There are 5 hidden switches. A switch that is on adds its own fixed numbers to the row, and there is some noise. The rows also spread widely along 7 directions, which tell nothing about the answers.
Known rows, each followed by its switches (1 for on, 0 for off):
-4, 60, -15, 15, -3, -49, -44, 5, 17, 25, -4, -18, 3, 48, -65, -52	1 1 1 1 0
-27, -14, 16, -46, -12, -57, -40, 9, 8, -3, 34, -4, -48, 34, -24, 2	0 0 0 0 0
-20, 26, -11, 31, -16, -18, 6, 38, 17, 22, -45, -40, 24, -2, 22, 6	1 1 0 1 1
-54, -13, -20, 22, 1, 24, -60, -53, -11, -15, -45, -20, 23, -33, 17, 45	0 1 0 0 0
-12, -75, 14, 31, 21, 22, -3, 2, -9, 66, -36, -32, -42, -3, 29, 31	1 1 1 0 0
-19, -32, -18, -43, 1, -7, -45, 34, 11, 31, 31, -6, -28, 5, 2, 19	0 1 0 0 0
-22, 26, -17, -1, -11, 20, -5, 84, 5, 12, 8, -37, 46, -30, 4, 21	0 1 1 1 1
-48, 28, 1, 1, -13, -38, -22, 41, 13, -12, 18, -25, -2, 25, -25, -12	1 0 0 0 1
-64, -7, 13, 59, 10, -19, -51, 13, -24, 5, 6, -52, -29, 3, -41, 21	1 1 1 0 1
-10, -14, 16, 6, 10, 13, 38, 50, 17, 46, -13, -52, 10, -9, 43, 18	1 1 0 0 0
-17, -6, -51, -27, -27, -11, -71, 6, 31, 30, -31, -3, -17, 4, 14, 12	0 1 0 1 1
14, 1, 12, -24, -2, 0, -7, -26, 30, 39, -21, -31, -39, 30, 22, 6	0 0 0 0 0
-16, -50, -6, -31, -14, 2, 8, 7, -6, -1, -53, 42, 23, -13, 54, 35	0 0 0 0 0
-15, 42, -44, 18, 22, 34, -73, -17, -12, 4, -17, 29, 35, -6, -23, 27	0 1 0 0 1
-29, -8, -6, 15, 7, 26, -56, -23, -1, 9, -5, -36, -39, 2, -5, 24	0 0 1 0 1
34, -2, 28, -18, -2, 12, 32, 4, 20, 57, -32, -32, -30, 25, 35, -6	0 0 1 0 0
-8, 33, -8, 9, 22, -8, -45, -7, -1, 9, 40, -15, -11, 33, -69, -27	1 0 1 1 0

New rows. What belongs after each?
-32, -38, -14, 7, 2, -24, -64, -2, 2, 39, -15, -7, -44, 32, -25, -11	1 1 1 0 0
6, 12, -69, -26, -18, 50, -48, 1, 46, 39, -37, -14, -3, 9, 24, -11	0 0 1 1 1
-6, 41, -20, 39, 9, 23, -26, -5, 19, 47, -32, -46, -1, 13, 6, 6	1 1 0 0 1
-27, -19, -7, -1, -6, -41, -69, -22, -8, 15, -16, -3, -34, 16, -30, 8	0 1 1 1 0
-19, -5, 10, -9, 15, 25, -15, 13, 1, 8, 21, -29, -7, -3, -7, 13	0 0 1 0 0
22, -11, -19, -34, -1, 3, -27, -19, 21, 41, -22, -4, -31, 31, 2, -13	0 0 1 1 0
-14, -3, -26, -33, -2, 1, -30, -5, -10, -16, -23, 61, 37, 7, 1, 13	0 0 0 0 0
32, 16, 23, -6, 6, 14, 21, 22, 10, 55, -24, -24, -31, 27, 18, 4	0 0 1 0 1
13, 18, -55, -52, -19, 44, -2, 13, 54, 35, -38, 2, 40, 7, 53, -19	0 0 0 0 0
-3, -13, 4, -36, -5, -7, -9, 1, 9, 15, -15, 12, -11, 15, 21, 12	0 0 0 0 0
1, -3, 2, 13, 21, 49, 7, 26, -21, 19, -12, -1, 7, -11, 19, 37	0 0 1 0 1
-32, -17, -3, -11, -4, 7, -25, -26, -3, -14, -23, 0, 8, -8, 18, 31	0 0 0 0 0
-20, -18, -37, -43, -19, -28, -77, 65, 31, 43, 38, -22, -54, 23, -30, -4	0 1 1 1 1
-1, 0, 17, 21, 40, 33, -15, -42, -34, 6, -8, -1, -7, 1, -11, 33	0 0 1 0 0
7, -18, 28, -12, 25, 1, 27, 47, -25, 28, 11, 16, 13, -12, 20, 52	0 1 0 0 0
0, 39, 18, -16, -11, -35, -18, 9, 32, 34, 11, -53, -25, 25, -5, -9	0 1 0 0 0
-48, 20, -36, -4, -30, 9, -33, 2, 18, -35, -31, -19, 39, -26, 20, 21	0 0 0 1 1
-36, 41, -33, -14, -28, 1, -24, 53, 15, -24, -15, -5, 51, -13, -7, -13	0 0 1 1 1
-38, 32, -12, 9, -33, -1, -12, 24, 26, 2, -44, -63, 30, -28, 33, 23	0 1 0 1 1
-30, 66, 19, 37, 5, -8, 32, 61, 1, 5, 4, -51, 59, 0, -29, -26	1 1 1 0 0
7, 2, 27, -14, -3, -63, -18, -10, -3, 28, -9, -6, -36, 28, -11, 17	0 1 0 1 0
-32, -6, -4, -4, 5, 27, -7, 58, -9, -5, 33, -34, 13, -26, -1, 35	0 0 1 1 1
12, -4, 3, -5, -8, 7, 31, 32, -6, 38, -70, 23, 45, -5, 41, 7	0 1 1 0 0
-4, 72, -27, 13, -12, 11, -22, -3, 7, 4, -70, 16, 61, 3, 10, 4	0 1 0 0 1
-20, 49, 46, -9, -4, -52, -9, -12, 1, -20, 21, -33, -22, 31, -33, -2	0 0 0 0 0
-32, 50, 7, -20, -7, -31, -41, -2, 11, -27, 35, -22, 2, 21, -40, -12	0 0 0 0 0
-3, -11, 2, -2, 11, 19, 34, 70, 6, 28, 18, -27, 8, -6, 26, 29	1 0 0 1 1
13, 31, 6, 29, 15, 20, 50, 59, 5, 49, -35, -23, 39, -1, 36, 22	1 1 0 0 1
-9, 18, 22, -13, 2, -39, 22, 40, 13, 8, 34, -39, -10, 24, -13, -9	1 0 0 1 0
14, 57, 32, 9, 19, 17, 25, 16, 8, 21, -2, -38, -1, 10, 9, 24	0 0 0 0 1
10, -6, -13, -3, -8, -11, -24, -23, 42, 73, -51, -28, -41, 41, 21, -16	1 1 0 0 0
13, -18, -1, -24, 6, 33, 16, -5, 9, 34, -32, -1, 3, -6, 51, 30	0 0 0 0 0
-6, -52, 5, -23, 12, 19, 4, -14, -15, 16, -25, 17, -7, -11, 42, 53	0 0 0 0 0
8, 22, -28, -43, -7, 4, -32, -13, 40, 20, 9, -26, -14, 18, 1, -5	0 0 0 1 0
-69, -12, -27, 18, -4, 5, -45, 11, 8, -9, -1, -38, 28, -23, -6, 10	1 1 0 0 0
-3, -4, -11, -76, -49, -59, -8, 33, 51, 19, -13, -4, -18, 36, 24, -26	0 0 0 1 0
23, -33, -5, -20, 16, 52, 0, -6, 10, 52, -23, -7, -20, 4, 32, 17	0 0 1 0 0
-9, -29, 29, -5, 30, 19, 13, 65, -26, 35, 37, -26, -1, -20, 3, 40	0 1 1 0 0
1, -32, -24, -45, 11, 7, -54, -25, 12, 27, 15, 17, -41, 25, -1, 15	0 0 0 0 0
-44, -9, 66, -7, -4, -46, 21, 17, -23, -31, 18, -28, -8, -8, 1, 38	0 0 0 0 0
-34, 2, -41, 19, 4, 52, -54, 17, -1, 21, -19, -20, 15, -23, 4, 27	0 1 1 0 1
-8, 50, 47, 14, 18, 2, 31, 24, -13, -3, 34, -65, 13, -5, -24, 11	0 0 1 1 0
-22, 8, 0, 3, -16, 22, 13, -7, 8, -3, -61, -16, 41, -11, 29, 5	0 0 1 0 0
-15, 38, -38, -20, 18, -5, -88, -14, 5, 6, 40, -8, -4, 6, -51, 11	0 1 0 1 0
-24, -27, 10, -35, -20, -22, -4, 11, 18, 3, -15, -11, -14, 5, 33, 15	0 0 0 0 0
